The groups are shells around one centre, one inside the other: the same stretched ball of 8 dimensions in 6 sizes.
Known rows, each followed by its group:
[ 21.4   6.3 -47.2  19.7 -39.7  31.0  25.4  14.4  19.7  24.9 -19.1 -17.3
 -26.6  18.7  31.8]
Z
[ 33.7  17.6 -58.8   8.5 -34.6   4.5  28.3  37.9  17.7  20.8 -22.6 -24.1
 -14.9  -0.9  23.3]
W
[ 21.2  27.6 -52.4   6.2 -20.6  20.2  28.6  10.1  21.4   5.9 -17.7 -19.6
 -37.8  27.0  28.9]
S
[ 38.3  10.3 -40.3   3.7 -29.8  11.1  16.7  25.3  21.8  16.7 -33.4 -13.9
 -41.6  15.9  24.2]
G
[ 37.5  -1.9 -36.5  -0.7 -33.9  27.0  21.4  20.4  32.4  13.8 -18.7 -20.3
 -40.2  33.4  21.0]
N
[ 13.6  10.9 -57.3  20.7 -32.0  26.0  22.8  -2.9  16.8  17.5 -25.8 -11.0
 -33.7  32.9  30.3]
S
[ 36.2 -19.6 -43.2 -17.2 -27.3  30.6  21.1  -8.7   8.9 -14.2 -61.1 -15.2
 -21.0  40.4  35.1]
D
[ 49.4   0.6 -22.9 -42.4 -40.2  43.7  23.5 -10.1  -9.4 -27.9 -56.0 -18.6
 -26.2   5.2  24.6]
S
[ 41.5 -31.4 -25.6 -11.2 -28.1  40.7  16.4   0.4  13.1  -4.5 -69.6 -12.9
 -23.3  33.6  50.4]
Z
[ 46.9 -22.6 -41.2  -8.7 -37.6  22.7  14.4  11.7   4.6   5.3 -72.5 -11.4
 -12.4   6.4  39.2]
D
[ 10.4   2.0 -60.5  43.7 -30.4   9.3  26.3  31.0  31.5  40.3 -13.5 -18.1
 -23.4  37.4  35.6]
S
[ 19.7   2.0 -55.1  29.3 -19.2   2.2  24.1  32.7  25.1  25.7 -35.4 -17.3
 -22.5  31.6  43.5]
G
[ 31.6  -8.4 -40.4   7.0 -26.3  41.7  14.4  -4.4  19.4  12.0 -56.9  -6.4
 -32.5  21.0  51.7]
S
[ 33.3 -13.9 -35.1  -2.3 -40.3   7.7  24.6  23.7   4.9   3.1 -38.9 -21.3
 -20.8  35.0  18.9]
D
[ 52.3 -19.2 -20.3  -2.7 -43.3  12.1  11.2  36.4   7.5  17.7 -60.0 -12.7
 -27.6   2.4  30.7]
W
[ 30.2  -2.4 -48.8   4.8 -43.5   7.0  27.5  25.9  -1.6  10.6 -39.9 -21.3
  -6.9  10.1  23.8]
S
[ 26.0 -10.4 -40.5   9.7 -48.4  32.1  18.8  -1.2  -2.8  13.8 -49.2  -9.2
 -20.3  14.1  32.8]
S
[ 27.5   2.5 -43.4  17.2 -16.5  28.5  20.2  15.6  18.5  16.7 -56.4 -11.7
 -23.3  10.3  63.2]
W
[ 37.0   5.6 -29.3  18.5 -26.4  17.1  15.5  38.2  26.6  30.0 -37.9 -13.1
 -40.1   7.8  43.8]
G
[ 15.1  -4.5 -51.7  37.9 -20.4  24.9  29.9  33.0  28.9  32.3 -33.8 -21.3
  -8.0  22.1  64.7]
S
[ 26.6  -3.2 -52.6  -8.0 -37.9  22.2  25.0  -5.7  15.2  -3.8 -23.7 -18.5
 -32.3  50.5   8.3]
S
[ 32.5 -18.0 -25.4 -12.4 -38.5  43.8  20.7 -12.5  -6.5 -11.1 -63.4 -12.0
 -22.2  25.5  41.4]
N
[ 45.0   7.3 -25.0  -7.9 -28.0  16.9  13.8  21.0  14.4   6.1 -46.3 -11.9
 -47.5  13.1  28.6]
W
[ 41.4 -39.9 -33.2  11.8 -25.0  29.8   5.1  11.6  34.3  22.1 -68.2  -4.5
 -35.7  43.1  51.8]
N
[ 29.2   7.7 -56.0  13.6 -34.4  26.2  17.0   5.9  16.1  21.9 -42.3  -8.4
 -27.4   5.6  36.1]
Z
[ 19.4 -15.9 -58.0  38.5 -38.3   8.7  23.7  33.9  10.5  37.4 -48.6 -15.5
   2.4  10.3  49.7]
N
[ 25.5   5.8 -51.5  33.4 -33.3  23.8  14.6  20.8  20.5  40.3 -43.4  -6.2
 -26.9  -1.8  49.2]
G
[ 48.5 -20.5 -23.9 -30.1 -43.7  37.3  16.2  -7.6   0.4 -14.9 -58.6 -13.3
 -31.1  26.1  21.1]
Z
[ 37.4  -6.2 -33.8  -6.3 -24.8  24.0  28.2  26.8  24.4   1.6 -32.5 -26.7
 -23.5  31.4  35.9]
Z
[ 45.4 -21.5 -20.6  -3.3 -40.8  34.8  11.7  14.5  19.5  14.0 -48.1 -11.3
 -38.6  23.6  32.3]
Z
[ 44.8 -26.3 -20.0   2.0 -22.8  37.2  13.9  20.9  23.7  12.4 -67.9 -12.5
 -27.1  19.5  62.2]
G
[ 15.1  10.6 -70.2  34.1 -32.5  10.3  23.9  19.3  18.1  33.3 -30.1 -12.9
 -16.0  13.5  36.8]
G
[ 23.9  20.5 -70.3   8.4 -31.5   6.0  25.0  10.7  17.6  13.2 -21.3 -16.7
 -27.4  22.4  14.4]
D
[ 26.1   4.6 -25.5  36.6 -22.1  34.8  21.7  41.5  22.4  39.1 -46.3 -14.7
 -22.1 -10.0  77.4]
N
[ 32.1   3.1 -57.0 -16.7 -33.4  19.2  31.4   4.6  14.7  -9.8 -24.0 -26.2
 -19.3  37.3  11.9]
Z
[ 48.5 -15.4 -18.1 -12.4 -27.0  20.4  16.7  27.1  24.2   2.1 -45.1 -18.8
 -41.0  35.1  30.8]
G
[ 20.6  19.1 -69.1   1.6 -31.9  11.2  31.2   5.2  14.9   3.0 -15.7 -22.0
 -23.0  31.6  11.7]
G
[ 29.3 -16.4 -33.5  23.0 -34.4  50.0  14.0   5.4   8.8  27.2 -70.5  -4.4
 -15.1  -5.9  72.6]
D
[ 25.5   6.4 -32.5  39.5 -35.5  24.1  20.7  43.6  14.1  44.9 -40.7 -13.1
 -19.4 -16.0  60.9]
W
[ 37.8  -2.1 -49.5 -20.7 -35.1  -8.5  26.7  18.3   4.6 -13.6 -32.8 -24.5
 -25.3  45.2  -2.6]
D
[ 48.7  -9.3 -24.6 -28.4 -29.0  10.8  26.2  26.9  10.0 -16.3 -43.0 -27.5
 -26.6  33.0  19.3]
Z
[ 57.7   3.4 -28.7 -45.2 -49.0  29.2  20.6   1.9  -7.5 -20.6 -48.4 -19.3
 -27.5  -3.1   5.8]
W
[ 38.6  -4.3 -27.5 -23.9 -49.1  55.0  26.3 -11.1  -5.7 -12.0 -44.7 -18.8
 -18.4   4.7  30.1]
N
[ 30.2  -8.1 -36.0 -16.3 -42.9  28.1  34.3   6.7  -6.3 -14.4 -37.1 -27.4
  -8.2  26.8  23.2]
N
[ 42.2 -34.2 -36.9 -10.4 -39.2  27.9  16.8   4.2   5.5  -0.7 -68.1 -13.6
 -12.9  28.4  36.3]
G
[ 47.6 -23.7 -37.0  -2.7 -40.4  20.6  12.1  19.2  12.1  14.5 -63.1 -11.2
 -20.1  10.3  34.4]
G
[ 22.8 -25.6 -57.0  27.1 -29.6  33.6  19.7   7.7  17.2  25.4 -64.6 -10.1
  -1.8  18.6  64.7]
S
[ 29.5  -9.3 -57.0   6.6 -41.1  11.5  26.3  20.9  15.5  14.3 -30.0 -21.8
 -11.9  28.1  19.9]
D
[ 36.3 -17.9 -36.4  12.0 -30.8  50.5  10.5  -0.4  24.4  22.3 -61.7  -4.2
 -29.9  11.7  59.2]
W
[ 36.2 -33.9 -34.0  19.2 -28.8  46.6  16.8  19.8  24.7  26.8 -69.1 -12.6
  -7.0   9.5  75.3]
N
[ 46.0 -12.4 -30.0  -3.5 -33.4  14.0  12.2  22.4  10.3  10.1 -60.6 -10.6
 -31.8  14.0  33.5]
G
[ 55.5 -12.0  -4.7 -17.0 -33.5  57.8  12.3  10.4  10.7   3.4 -69.2 -10.8
 -33.9 -12.0  59.0]
N
[ 20.9  13.0 -36.7  56.1 -25.5  22.9  13.7  43.8  33.9  60.8 -32.9  -6.3
 -39.0  -5.5  65.3]
N
[ 30.8   5.0 -52.9 -15.2 -50.3  37.9  24.9 -16.8  -4.9  -5.8 -37.3 -14.9
 -18.5  10.3  14.8]
W
[ 46.2 -34.8 -21.1 -18.7 -21.5  34.6  22.5  15.8  21.7 -10.9 -61.8 -22.9
 -19.6  43.6  49.2]
N
[ 15.4  12.2 -76.6  25.3 -24.5 -10.8  27.6  25.7  24.6  21.8 -18.4 -19.8
 -21.6  41.1  18.6]
S
[ 21.4  10.6 -43.6  35.9 -16.0  22.0  24.5  38.8  35.8  36.2 -28.3 -17.9
 -28.4  14.5  60.4]
D
[ 30.0 -11.7 -39.8  50.5 -27.5  15.7  10.5  49.3  35.8  59.4 -48.9  -7.0
 -26.4   1.9  65.0]
D
[ 44.8   6.2 -39.0 -29.1 -43.6  30.3  27.5   5.3  -1.7 -13.2 -39.0 -23.2
 -18.0   2.6  16.9]
Z
[ 41.6 -29.2 -40.9  -7.4 -32.9  33.1  12.9  -3.6  10.6   1.6 -73.1  -8.3
 -19.6  25.8  43.4]
D
[ 41.8   4.9 -48.1 -15.5 -37.9  36.3  20.8  -0.7  13.9   0.9 -39.8 -15.5
 -26.0   6.4  24.8]
W
[ 30.6  13.0 -62.7   1.3 -38.8  11.0  29.6  19.1  -0.5   8.1 -39.2 -21.1
  -2.9  -5.9  27.1]
W
[ 46.0  -2.3 -39.0  -6.1 -31.2  14.0  16.4  25.3  28.1  12.0 -34.2 -16.9
 -39.2  24.9  19.8]
Z
[ 26.0   1.7 -52.9  10.1 -34.2  -2.4  20.8  17.4   5.0  10.8 -41.0 -13.7
 -25.5  29.2  19.5]
W
[ 28.0  31.5 -39.0   4.9 -40.4  18.4  24.9  18.0   5.1  13.5 -16.9 -16.8
 -39.7   1.0  17.0]
S
[ 32.2 -36.7 -43.8 -11.3 -31.9  26.4  21.9  -5.9  16.8 -10.0 -51.0 -18.0
 -20.3  66.9  26.5]
N
[ 30.3  -3.4 -39.1   4.8 -35.0  54.2  19.6  -6.7  11.9  11.7 -51.4 -10.0
 -22.8   4.0  53.2]
D
[ 31.6  11.4 -37.1   0.0 -47.0  28.4  24.1  11.5   3.9  11.1 -26.2 -17.0
 -29.6   5.3  20.0]
G
[ 41.9   1.9 -20.6 -13.1 -28.3  38.0  26.2  21.6  24.3   0.1 -27.4 -25.0
 -36.3  22.2  34.9]
W
[ 32.4  -0.7 -43.6  -3.1 -40.5  28.3  22.3   2.0  -8.5   1.9 -58.9 -12.7
 -12.4  -1.4  38.0]
D
[ 42.0  -9.1 -35.7 -20.7 -30.8  16.2  29.5  21.6   4.4 -12.8 -47.8 -27.3
 -11.2  22.9  29.2]
Z
[ 26.1  15.2 -44.4  18.1 -40.6  28.8  28.3  26.4   6.7  25.1 -30.5 -19.4
 -12.7 -14.1  43.0]
D
[ 54.8  -7.8 -25.5 -51.2 -31.2  35.2  27.0   0.5   9.2 -34.0 -44.0 -27.5
 -28.6  31.3  16.1]
N
[ 36.1   3.8 -42.0   6.3 -41.5  18.4  16.1  17.9  18.7  21.0 -29.4 -12.4
 -38.8  16.3  18.3]
Z
[ 35.8 -11.4 -37.5   1.0 -38.0  33.5  12.9  -1.8  10.7  10.7 -54.6  -6.4
 -33.1  19.7  35.1]
G
[ 37.9  -5.2 -49.5 -13.4 -46.0  25.5  23.2   2.6   5.0  -0.4 -38.8 -18.0
 -17.9  16.5  15.1]
Z
[ 29.6 -34.8 -34.1  52.1 -30.6  28.8   7.7  39.1  27.8  57.5 -72.0  -3.1
 -13.6   2.8  81.8]
S
[ 23.9  23.0 -49.3  -0.5 -33.7  37.5  33.3   3.6  -3.4   0.2 -37.7 -20.8
  -9.4 -10.4  43.7]
W

New rows, each followed by its group:
[ 38.4  -3.4 -21.8  -7.6 -41.1  47.6  22.2   7.5  13.1   5.8 -35.1 -17.7
 -32.5  12.4  35.2]
D
[ 22.6  16.8 -49.4  33.4 -35.4  28.1  20.7  24.5  12.0  38.6 -39.8 -10.2
 -18.7 -19.1  54.2]
Z
[ 19.6  40.0 -70.6  12.3 -26.8 -13.1  34.9  35.8  18.4  14.3   0.2 -27.6
 -26.1  19.8   6.8]
N
[ 37.2   6.3 -44.4  12.2 -28.5  33.5  18.3  22.2  29.3  26.5 -38.1 -14.0
 -28.7  -0.8  47.4]
S
[ 32.4  -5.8 -64.3  18.6 -26.2   6.9  17.0  22.7  17.8  24.4 -59.1 -10.6
 -11.4   7.7  45.4]
N
[ 34.9 -36.0 -35.6  21.7 -31.4  22.7   9.6  20.9  27.7  29.0 -60.3  -7.5
 -27.3  37.2  49.0]
G
[ 45.3 -19.5 -34.1   7.6 -22.0  12.0  11.5  34.3  35.6  21.7 -51.2 -13.3
 -36.4  32.1  40.8]
Z
[ 35.7   4.4 -35.0   8.3 -23.7  22.7  25.7  36.4  26.6  17.5 -32.4 -23.0
 -25.5  12.3  45.4]
G
[ 33.9  24.5 -43.2   4.4 -29.5  32.4  20.0  10.5   8.5  14.1 -44.9 -10.9
 -30.1 -16.2  44.8]
W
[ 52.1 -19.8 -21.9 -20.7 -23.6  25.0  20.0  24.6  18.4  -6.9 -59.4 -21.5
 -25.0  24.8  41.6]
Z
[ 32.9  13.4 -42.1   0.7 -42.0  38.3  22.1   5.6  11.7  13.5 -29.5 -14.5
 -30.3  -0.1  28.8]
G
[ 41.6  -4.5 -54.5 -29.9 -35.3   9.3  25.0   0.8   8.4 -18.8 -37.6 -22.0
 -24.3  41.1   1.1]
Z
[ 35.2  13.2 -34.8 -27.0 -32.8  30.8  30.4  -1.6  -0.5 -21.2 -33.5 -23.6
 -28.6  21.5  19.9]
G
[ 16.3  -2.2 -60.6  -5.1 -35.5  22.4  34.4  -7.9  11.1  -9.7 -17.5 -24.9
 -18.8  58.8  11.4]
N
[ 30.3 -25.9 -41.0  58.2 -23.6  28.4   5.4  42.9  41.8  66.5 -65.8  -1.3
 -21.0  -0.1  84.8]
N
[ 11.1  12.6 -50.7  21.6 -18.8  22.2  31.0  13.2  28.4  13.4 -13.5 -21.2
 -34.0  48.6  37.4]
N
[ 43.7   2.3 -37.4 -40.6 -33.8   9.9  29.1   6.2   8.7 -29.3 -23.8 -28.4
 -36.8  51.1  -7.5]
D
[ 35.8  -3.0 -55.3  -2.2 -35.9  19.3  18.2   4.8   9.2   7.4 -51.0 -11.7
 -20.4  13.4  28.0]
G
[ 53.1 -30.7 -22.8 -33.0 -37.4  25.6  16.8   4.5   0.4 -18.9 -70.0 -16.8
 -22.1  30.4  26.3]
Z
[ 36.3  -9.5 -36.0  16.7 -17.4  19.5  15.2  31.1  38.0  25.0 -43.8 -14.0
 -37.7  30.6  49.6]
Z
[ 15.7  27.2 -75.8  19.2 -22.6 -14.2  34.2  34.1  29.0  17.7   1.0 -27.3
 -26.0  41.3   8.8]
N
[ 20.8  -8.8 -44.5  36.6 -32.2  26.8  24.0  32.4  24.1  38.0 -36.5 -16.7
 -13.1  13.1  57.0]
G
[ 28.5   1.5 -48.5  -8.7 -47.3  34.6  29.9  -2.3  -3.0  -2.5 -34.5 -20.7
 -10.6  11.5  22.8]
D
[ 54.8 -19.8 -30.2 -32.3 -18.2   9.1  19.8  22.2  26.0 -18.1 -51.2 -24.0
 -34.4  50.9  21.5]
N
[ 47.1 -23.7 -37.4  16.5 -31.2  21.4   8.8  36.0  35.1  36.0 -56.2 -10.0
 -26.9  10.5  48.6]
W
[ 36.5  36.0 -56.9 -15.7 -35.2  13.3  28.4  11.4   2.7  -3.3 -25.0 -21.0
 -26.3  -6.6  11.3]
W
[  7.2  17.9 -68.0  41.9 -25.2  11.6  29.2  24.8  28.6  35.7 -12.6 -17.9
 -22.6  26.7  39.2]
Z
[ 24.8   7.2 -55.9  -8.6 -31.6  24.9  28.7  -6.1  13.0  -7.2 -25.3 -20.1
 -27.6  40.5  16.9]
G
[ 24.0  13.7 -33.4  10.2 -22.0  39.3  25.0   9.2  16.5   9.7 -36.8 -15.6
 -33.5  14.2  52.9]
S
[ 41.1  -4.0 -20.3   5.9 -49.3  52.7   9.0   2.0   3.5  23.5 -57.4  -2.2
 -35.4 -17.6  46.8]
N
[ 40.4 -23.1 -19.9  18.8 -32.9  21.8  10.3  33.4  15.9  29.0 -64.8  -8.3
 -28.8  10.6  54.7]
Z
[ 22.3  29.4 -34.2  10.6 -36.6  33.5  31.1  19.0   7.4  14.6 -15.2 -21.3
 -30.7  -1.9  34.6]
S
[ 39.2   1.6 -36.9  13.8 -27.6  15.0  15.1  33.1  17.3  24.9 -53.1 -11.5
 -28.0  -1.8  47.1]
G
[ 40.6  -0.8 -37.9  10.3 -33.1  21.1  11.1  21.6  17.3  24.5 -53.4  -7.2
 -33.5   0.5  40.8]
G
[ 34.7 -13.5 -46.9  27.6 -27.3   8.7  14.7  38.7  20.9  35.4 -60.2 -10.7
 -14.8   4.6  54.9]
Z
[ 21.8 -13.8 -35.6  43.6 -24.5  29.6  18.6  34.1  22.2  41.9 -56.2 -10.5
 -15.1   6.3  76.7]
Z
[ 41.5  -4.4 -36.7 -16.5 -36.2  26.6  27.6  17.8  13.8  -3.6 -34.3 -25.6
 -19.9  20.6  24.5]
G
[ 18.7  -0.7 -39.7  31.5 -42.9  43.5  23.5  15.6  19.7  35.9 -25.3 -14.1
 -23.1   9.2  47.7]
N
[ 33.3 -24.8 -42.7  35.6 -38.0  14.0   7.2  32.3  30.4  47.5 -49.8  -5.1
 -30.1  21.4  42.7]
W
[  6.4  29.9 -66.0   9.9 -32.3  29.1  42.2  -0.9   1.7   0.1 -12.3 -26.3
  -8.5  16.9  30.9]
N
[ 38.2   3.4 -31.2  20.0 -20.2   8.8  21.3  56.2  36.9  31.6 -28.8 -22.2
 -33.3  14.3  45.4]
W
[ 41.8 -13.4 -36.5 -34.9 -38.1  21.5  24.8  -6.5  -5.7 -27.9 -52.8 -20.5
 -21.7  38.1  12.6]
Z
[ 26.6   4.6 -41.5   7.0 -24.2  32.6  22.6   4.9  10.1   6.7 -50.7 -12.9
 -24.7  13.9  51.0]
Z
[ 27.5   4.7 -50.5  31.6 -25.1  -1.0  22.3  47.5  15.6  34.2 -47.1 -16.4
 -12.3  -1.0  51.3]
N
[ 27.1  21.2 -56.4   5.2 -26.9  25.6  28.4  12.6  17.7  10.3 -27.0 -19.9
 -22.9   7.5  34.8]
G
[ 26.6   1.7 -49.4 -24.9 -28.2  14.5  40.9   6.7   6.0 -27.7 -21.3 -35.1
 -13.3  53.6  11.4]
N
[ 30.8  -9.1 -50.8  34.1 -19.4  18.6  18.7  41.1  37.0  40.5 -47.7 -15.0
 -15.5   9.1  64.2]
S
[ 44.3   2.9 -22.3 -29.6 -31.3  31.7  26.3   8.7   8.9 -17.9 -35.7 -24.0
 -35.7  26.1  21.8]
G
[ 23.1  18.3 -53.7  -6.0 -16.4  -0.5  33.9  18.2  18.4 -10.3 -17.0 -27.8
 -32.0  51.6  15.4]
N
[ 51.9 -25.6 -37.9  -0.1 -29.6   9.2  13.3  38.6  28.4  18.7 -57.6 -16.6
 -21.5  19.9  36.8]
S
[ 47.1 -33.3 -23.7  -6.8 -22.2  16.3  18.2  31.7  22.8   2.4 -63.1 -20.2
 -21.9  38.9  45.8]
Z
[  6.7  20.2 -68.3  16.1 -34.1  11.2  33.8   0.5   0.1   5.7 -21.3 -19.1
 -16.0  30.2  21.6]
W
[ 39.0 -37.9 -23.9  -0.2 -28.9  41.8  14.9   5.6  18.0   5.5 -69.4 -11.8
 -22.7  35.8  56.2]
Z
[ 30.1 -44.2 -45.1  28.6 -17.7   9.2  14.7  31.8  29.0  26.6 -72.2 -12.1
 -10.2  46.3  64.1]
W
[ 25.9   8.7 -24.5  30.9 -34.7  23.0  21.7  40.2  13.4  35.6 -33.4 -15.1
 -29.7  -3.1  51.1]
N
[ 48.0  -1.7 -34.3 -27.8 -42.7  33.2  18.3  -4.7 -10.9 -12.8 -65.8 -12.2
 -20.1  -6.1  28.0]
W
[ 42.5   4.9 -35.7  -3.9 -41.8  18.1  15.8  17.8   3.9  11.6 -46.9 -11.7
 -31.2  -2.0  24.4]
G
[ 22.9 -25.6 -38.8  25.3 -16.3  35.0  24.6  21.5  24.8  19.2 -60.1 -17.5
  -7.6  30.4  76.5]
N
[ 28.9   3.7 -29.3  39.3 -30.5  29.6  20.5  48.7  25.6  47.8 -37.3 -15.5
 -21.5 -14.0  66.8]
W
[ 25.0   0.6 -31.6  12.5 -40.5  41.9  23.4   7.4   3.2  15.5 -42.2 -13.5
 -22.3   4.2  46.9]
G
[ 37.3 -18.2 -47.2  21.2 -37.1  -3.2  14.7  42.0  21.4  33.2 -46.2 -14.0
 -20.2  20.6  29.6]
S
[ 44.3 -10.9 -18.8 -11.7 -37.4  26.5  14.6  13.1  13.9   2.7 -43.6 -13.6
 -44.9  29.3  23.1]
Z
